Each new row is followed by its nearest point in the smallest flat space through zero that holds the last named rows.
(in the rows, 128 means zero)

Q240, 5 rows:
[[113 166 160 142 159 128 104 153  92 143]
 [116  88 112 119 140  93 155 136 125 115]
 [123 121 133 123 125 129 116 117 134 116]
 [115 114 134 149  91 112 106 136 121 159]
 [133 127 144 120 153 130  91  89 137 141]]
New rows:
[144 111 135 145  92 145 130 147 141 103]  [124 126 122 131  87 140 133 137 137 109]
[103 151 145 130  69 127 132 119 152 150]  [127 131 129 144  76 140 112 131 135 140]
[ 99 116 131 143 115 120 139 128 129 115]  [113 113 128 130 113 117 129 138 125 114]
[119 125 102 120 151 160 141 116 117 144]  [143 135 120 123 146 133 141 122 132 135]
[123  95 118 148 133 103 125 129 137 118]  [117  98 123 125 126 104 130 126 129 126]
[127 170 122 119 156 124 113 149 106 138]  [128 159 142 133 158 133 126 144 107 138]

Q861, 5 rows:
[[123 116 136 164 157 133 131 152  98  83]
 [147 197 163 152 142 141 163 120  97  98]
 [111 104  90 148 174 124 129 157 102  64]
 [130 129 137 150 151  78 149 151 114 114]
 [ 96 156 124 122 147  94 169 144 111 101]]
New rows:
[134 135 123 125  91 119 133 108 131 130]  [132 139 130 117 118 127 130 118 137 143]
[132 120 123 134 125  96 129 150 135 155]  [132 114 130 129 127  92 129 136 137 146]
[ 96 116 114 139 145 123 121 126 133 125]  [109 111 116 125 134 124 127 138 126 118]
[111 130 116 122 122 156 130 122 121 145]  [114 129 125 115 118 151 125 121 131 129]
[123 120 130 176 159 127 145 141 114 127]  [132 120 141 156 146 118 132 145 110 107]
[109 113 129 147 111 176 117 128 136 121]  [113 110 136 131 118 174 110 127 123 121]

Q124, 5 rows:
[[111 161 173 119 133 156 122 137 130 118]
 [139 150 129 138 136 140 134 169 117 106]
 [100 139 135 129 139 116 116 127 132 133]
 [148 124 130 133 166 152 132 150 172  86]
 [ 77 136 140 128 106 140  97 125 134  94]]
New rows:
[102 152 154 100 118 130 128 103 154 137]  [103 137 162 114 129 137 117 102 140 139]
[142 152 103 102 159 156 109 146 134 132]  [138 138 133 131 150 134 134 146 137 121]
[134 140  98 130 134 122 103 103 161 155]  [122 112 119 127 142 110 125 109 145 141]
[122 109 153 159 113 160  95 147 135 154]  [120 133 141 124 119 140 123 125 127 122]

Q766, 5 rows:
[[133 146 130  89 123 159 119 123 132 127]
 [123 160 131  97 108 167  80 119 122 140]
 [153 121 159 105 149 126 139 145 110  88]
 [156 130  96 110 131 128 130 152 124 130]
 [132 131 125  90 172  95 107 155 124  75]]
New rows:
[132 132 106 156 117 135 147  98 120 131]  [126 122 121 147 115 131 143 121 133 148]
[139 136 121 140 141 116 105 138  89 140]  [141 129 123 142 124 117 100 147 106 128]
[ 91 131 126 137 129 148 137 124 146 140]  [104 131 127 131 122 134 134 107 147 141]
[171 103 138 130 110 148 146 118 143 164]  [153 121 128 135 106 155 161 126 124 152]
[118 146  95 146 164 121 169 111 136 111]  [117 117 109 127 145 108 159 125 152 124]

Q713, 5 rows:
[[125 101 146 135 160 134  62 152 129 119]
 [162 130 134 132 108 175 137 101 132  97]
 [146 141 158 155 124 114 125 133 113 122]
 [155 156 130 104 100 124 152 147 112 139]
 [118 131 121 140 132 133 130 122 120 140]]
New rows:
[143 142 104 107 118 113 157  98 151 125]  [128 132 114 109 110 122 167 111 146 119]
[128 128 114 160 156 148 109  98 114 160]  [109 127 118 164 144 155 114 112 109 147]
[108 101 140 161 140 143 158 131 101 131]  [116 131 128 160 135 132 131 112 118 136]
[121 149 101 133  95 112 125 118 139  97]  [130 129 127 124 119 122 148 116 139 117]
[160  99 153 142 126 123 123  98 105 136]  [141 131 147 152 127 134 123 120 121 116]

Q898, 5 rows:
[[101 103 136 127  92  74 152 163  93 132]
 [139 152 116 160 126  82 129 155 115 131]
 [ 85 145 115 128 101  96 131 159 116 137]
 [125  82 150 158 125 102 150 159 102 135]
 [102 100 150 120 113 108 144 158 108 120]]
New rows:
[ 96 125 115 103  91  88 116 130 112 129]  [100 134 116 102  89  96 137 134 112 132]
[134 136 124 151 166 158 124  97 133 150]  [142 129 118 153 151 162 118 108 146 145]
[128 131 128 147 124 123  99  89 121 134]  [140 132 113 135 127 132 126 110 132 141]

Q960 (5 x 10):
[[155 138 130  82 121 128 120 100 125 111]
 [131 133 143 140 119 107 164 116 121 113]
 [114 125  93  94 118  89 131 141 117 123]
 [117 157 137 123 166 123 148 121 152 131]
 [175 100 123 158 158  92 106 128 105 114]]
New rows:
[128 131 148 128 111 155 137 158 144 155]  [109 131 136 137 115 158 128 134 138 141]
[104 139 129 118 140 108 143 128 105 148]  [111 136 119 123 133 110 144 135 131 129]
[113 115 140 100 115 146 104 124 137 103]  [130 129 126 104 111 148 114 122 129 129]
[132 153 103 153 160 125 153 104 133 159]  [121 142 135 142 162 119 142 129 142 132]
[135 117 107 124 150  97 159 140 144 105]  [127 133 117 127 148  87 146 131 125 120]
[113 151 104 103 126 133 138 124 131 122]  [112 143 118  97 125 125 135 127 136 129]

Q275 (5 x 10):
[[147  85  92 170  97 148 157 113 139 115]
 [127 140 104 132 161 124 136 105 151 112]
 [171 154 127 174 140 147 102  93 149 118]
 [124 137 131 157 128 130 127 147 131 144]
 [146 161  92 127 164 115 147 114 184 162]]
New rows:
[128 149 146 124 155 113 140 103 155 119]  [130 150 121 119 158 122 123 111 144 122]
[150 120 102 102 140 143 129 155 129 122]  [130 122 120 112 126 124 137 124 134 132]
[ 96 118 127 104 110 114 118 107 106 103]  [111 111 135 100 126 125 127 121 106  99]
[106 130  99 113 101 161 112 133 119 115]  [123 112 128 124 118 131 131 127 117 116]
[156 139 145 125  97 130 135 125 121 158]  [156 129 140 122 101 133 120 133 130 157]
[147 100 133 125 109 145 113 132 140 122]  [147 113 131 129 104 138 126 120 123 127]

Q598 (5 x 10):
[[133 115 137 120  96  96 139 154 138 110]
 [136 106  99 105 116  91 115 133 123 168]
 [161 120 121 133 105  99 102  96 129 115]
 [139 125 143 101 107  94 114 118 116 132]
 [137 127 132 123 121 141 169 151 144 100]]
New rows:
[129 114 141 130 110 156 128 110 126 104]  [137 136 140 135 126 138 131 116 131 105]
[130 123 111 133 137 126 130 122 137 117]  [136 124 115 137 129 132 130 125 135 125]
[147 128 146 126 118 132  96 144 110 131]  [125 130 140 125 122 116 113 122 121 128]
[155 138 108 126 127  90 134 135 139 115]  [150 115 115 125 109 109 132 128 137 120]

Q494, 5 rows:
[[118 105 129 167  94 177  84 164 129  59]
 [188  75 126 142 131 138 125 137 120 107]
 [126  91 145 178 101 136  97 135 138 102]
 [138 104 107 175 155 143 104 120 114 119]
 [183 115 124 134 117 165 102 143 105 137]]
New rows:
[126 135 117  84 140 149 149 137 128 143]  [136 150 118  90 137 134 145 135 120 132]
[101 117 126 132 103 135 122 122 122 135]  [112 133 136 139 114 129 117 129 133 129]
[122 112 103  88 170 123 145 125 130 110]  [130 126 104 103 165 120 159 127 125 105]
[114 125 122 126 161 145 108 114  89 147]  [128 142 106 141 154 141 116 118 110 146]
[132 121 151 142 129 134 110 117 126 122]  [130 118 134 146 120 130 116 127 129 129]

Q704 (5 x 10):
[[ 83 105 100 140  89 147 132 134  98 140]
 [131 109  99 160 137 191 125 122 106  80]
 [137 134 181 157 103 130 122  98 112 136]
 [124 125 116 134 127 102 101  99 123 115]
 [ 92 129 156 171 124 128 100 137 105 147]]
New rows:
[102 129 120 101 115 107  98 132 132 117]  [111 125 108 120 126 100 113 125 129 133]
[120 148 146 142 157 126 111 161  99 132]  [114 137 146 151 155 131 110 154 127 136]
[108 129 134 147 107 140 126 153 153 105]  [118 125 128 139 130 143 129 141 122 129]
[101 146 110 143 161 103 136 152 144 115]  [114 132 112 127 160 115 111 154 138 129]

Q552:
[[102 119 153 112 122 120 125 128  96 110]
 [113 134 142 110 121 145 118 113 115 107]
 [136 148 122 156 130 113 133 110  76 114]
 [ 86 127 165 148 120 160 126  72 158 154]
 [150 143 158 120 149 153 165 131  89 120]]
New rows:
[135 148 108 145 137  96 103 137 132 104]  [137 134  95 138 121 106 110 132 120 117]
[153 133 140 117 100 157 130 104 118 157]  [133 140 138 130 133 154 136 111 133 130]
[154 160  99 124 160 153 146 157 113 119]  [175 150 111 121 144 144 145 145 116 117]

Q468:
[[170 131  98  92 178 111  75 111 149 101]
 [120 130 118 144 147 128 121 117 161  59]
 [130 172 115 149 111 104  96  89 147 129]
 [170 154 166 119 138  66  90 147 135 113]
 [128 171 130 127 123  99 156 127 130 139]]
New rows:
[152 145 138 146 145 133 143 134 133 124]  [130 137 133 126 133 117 138 134 131 119]
[139 129  96 155  97 107 116 147 155 144]  [127 142 130 140 113 120 114 116 131 136]
[146 106 154 106 145 129 106 112  97 149]  [149 107 135 109 133 129 102 138 113 153]
[147 158 119 125 113 112 101 121 101 129]  [142 148 129 127 122 108 105 117 129 144]
[139  98 117 116 132 118 115 133 142 109]  [138 111 127 120 144 132 111 132 133 109]

Q480:
[[142 111 122 113 152 129 149 139  92 120]
 [157 116 113 147 120 122 148 145  92 104]
 [148 133 118 113 152 127 149 144 105 139]
 [112 123 120 124 122 134 152 136 126 166]
 [137 113 111 109 146  89 171 155  99 137]]
New rows:
[113 100 133 135 147 118 130 125 119 124]  [115 105 132 119 133 121 133 125 119 118]
[117 145 102 158 114 154 115 143 110 137]  [138 136 120 152 107 155 132 131 123 139]
[125 128  83  87 139 160 118 142 128 117]  [134 129 130 113 150 146 129 127 117 133]

Q387:
[[121 143  99 122 138  88 181  88 102 105]
 [135 167  86 114 119 154 167  92 153 117]
 [137 117 100 125 163 157 185  94 137  96]
 [113 124  98 126 157 125 161 108 121 143]
 [166 120 104 102 144 170 148 112 113 122]]
New rows:
[148 127 126 135 131  80 141 140 140 131]  [119 130 133 133 125 102 132 125 118 122]
[114 100 128 117 142 133 126 112 101 146]  [127 108 122 123 151 125 131 130 106 146]
[110 122 102 121  97 126 116 115 147 102]  [125 147 127 131 112 127 133 121 145 115]
[141 125 157 127 134 163 109 143 123 121]  [148 112 146 126 127 155 108 144 132 121]
[133 110 120 119 122 126 133 120 148 115]  [131 127 128 130 130 135 136 124 136 115]

Q328, 5 rows:
[[140 128 155 150  99 129  98 112  64 124]
 [144 131 134 137 132 155 145 115  85 117]
 [173 146 140 133  96 108 134 135  74 123]
 [130 174 131 119 127 154 116 113  99 123]
 [124 156 138 134 128 134 130 114  96 113]]
New rows:
[138  91 135 131 143  98 123 140 137 154]  [134  90 128 134 119 108 126 141 144 138]
[127 126 125 110 123 134 137 142 134 115]  [133 131 122 122 132 129 137 133 136 129]
[118 119 129 136 129 133 121 131 123 123]  [120 119 132 135 129 131 123 123 125 127]
[141 129 108 149 129 140 110 135 122 117]  [134 125 129 128 125 138 122 126 120 132]
[114 124 124 129 122 138 129 125 147 122]  [116 124 125 127 136 132 126 126 142 129]

Q81:
[[100 119 141 154 113 129 135 117 172 124]
 [ 91 132 136 137 137  99 140 146 124 150]
 [111 154 120 177 114  85 150 128 137 117]
 [ 71 129 115 128 138  71 170 158 170 141]
 [113 170  82 169 136 131 139 141 107 157]]
New rows:
[159 111 112 151 110 143 149 105 112 138]  [147 139 117 144 120 145 121 116 122 120]
[144 111 113 111 130 136 145 135 121 121]  [143 125 115 106 134 131 130 132 129 122]
[103 136 115 101 150 148 144 133 150 145]  [108 121 107 108 142 143 136 142 150 149]
[142 107 115 135 154  96 141 135  95 161]  [124 139 123 119 143 106 132 146  96 143]

Q269 (5 x 10):
[[100 132 158 142  98 110  97 140 145 138]
 [111 125 170 134 143 112 120 137  88 131]
 [ 98 116 162 129 144 136 123 123 144 166]
 [100 126 156 177 108 145 140 115 126  78]
 [155 150 149 158  94  99 100 125 141 143]]
New rows:
[123 129 105 128 145 155 121 113 128 117]  [127 122 113 124 136 145 144 122 133 118]
[116 133 135 127 117 123 115 141  95 138]  [120 129 141 123 127 112 116 142 107 127]
[154 121 133 144 127 115 123 110 144 111]  [148 137 129 148 118 127 130 117 134 123]
[122 122  84 129 110 138 117 118 129 140]  [131 129 103 117 118 132 127 131 147 126]

Q802:
[[123 127 131 149 123 119 156 148 127 118]
 [120 105  81 125 142 141 141 110 128 134]
 [135 134 135 137 118 120 126 124 151 133]
 [145 121 124 112 164  81 121 139 107 132]
 [143 147  81 109 133 107 148 154 132 147]]
New rows:
[156 152 135 138 138 131 103 149  99 125]  [134 144 145 111 131 120 116 145 109 127]
[157 144 151 149 120 109 106 104 125 132]  [140 132 157 132 126 110 106 118 144 131]
[127  99 108 142 136 156 135 116 136 111]  [113 103 110 141 131 148 139 108 130 123]
[101 132 150 104 154 101 148 126 159 126]  [136 125 135 135 135 106 128 130 134 129]

Q427 (5 x 10):
[[109 112  90 110 141 104 131 127 130 116]
 [173 162 183 142 111 132 116 148 117 113]
 [149 108 158 113 112 131 139 157 136 128]
 [133 132 154 115 146 154 117 180 111 110]
 [112 109 131 127 127 107 155 125 160 112]]
New rows:
[109 108 117 135 159  96 100 144 143 119]  [110 123 109 118 146 113 130 137 131 106]
[124 138 158 121  95 115 132 154 140 117]  [145 126 157 126 117 119 138 145 139 113]
[114 116 161 147 122 123 156 152 105 156]  [130 118 151 129 122 147 137 139 136 138]
[113 144 157 120 131  96 136 137 105 130]  [135 137 137 129 129 118 126 136 127 112]
[146 122 105 101 129 124  99 118  97 160]  [147 123  96 109 119 129 104 124  96 155]

Q884, 5 rows:
[[120 155 104 162 139 144 188 122 113 108]
 [146 164 141 160 177 110 120 143 100  96]
 [124 139 120 128 168  76 120 110 150 118]
 [ 71 147 130 152 108 135 151 118 125 111]
 [108  98 125  96 182 104 125 117 141 119]]
New rows:
[131 102 132 130 126 167 129 156 127 167]  [140 104 131 112 113 163 130 141 117 140]
[110 154 127 138 120 142 154 100 124 124]  [107 143 118 146 117 134 155 120 128 121]
[106 132 158 120 115  85 176 119 114 136]  [102 135 122 135 126 119 141 116 137 122]
[124 140 147 137 141 133 124 133 130 116]  [122 137 138 137 138 126 122 134 118 117]
[136 136 130 149 104 141 157 117 104 132]  [133 143 120 147 107 149 151 131 118 128]
[124 122 142 146 131 126 148 132 158 124]  [120 132 122 132 128 123 138 121 133 126]

Q262, 5 rows:
[[166 145 120 117 147  79 110 106 121 114]
 [117 150 145 153 122 132 160 150 139 146]
 [117  97  93 119 155 148 128  92 171 132]
 [ 98 174 128 136 160 102 119  95 157 137]
 [113  72 130 109 140 157 151 117 140 108]]
New rows:
[125 124 146 137 149 145 118 109 138 123]  [113 124 129 123 139 131 129 115 137 124]
[110 142  92 137 122 143 126 122 144 133]  [115 135 108 137 128 143 117 121 147 147]
[142 103 115 116 111 136  99 136 123 120]  [142 106 111 116 114 140 105 130 113 124]
[145 133 105 110 131 166 113 108 142 110]  [131 110 103 119 131 140 109 113 136 129]
[132 143  98 119 118 115  90 118 165 128]  [134 142  96 128 134 123  96 107 141 141]
[ 98 114 131 109 119 117 150 178 122 143]  [116 123 147 134 115 143 147 149 119 128]
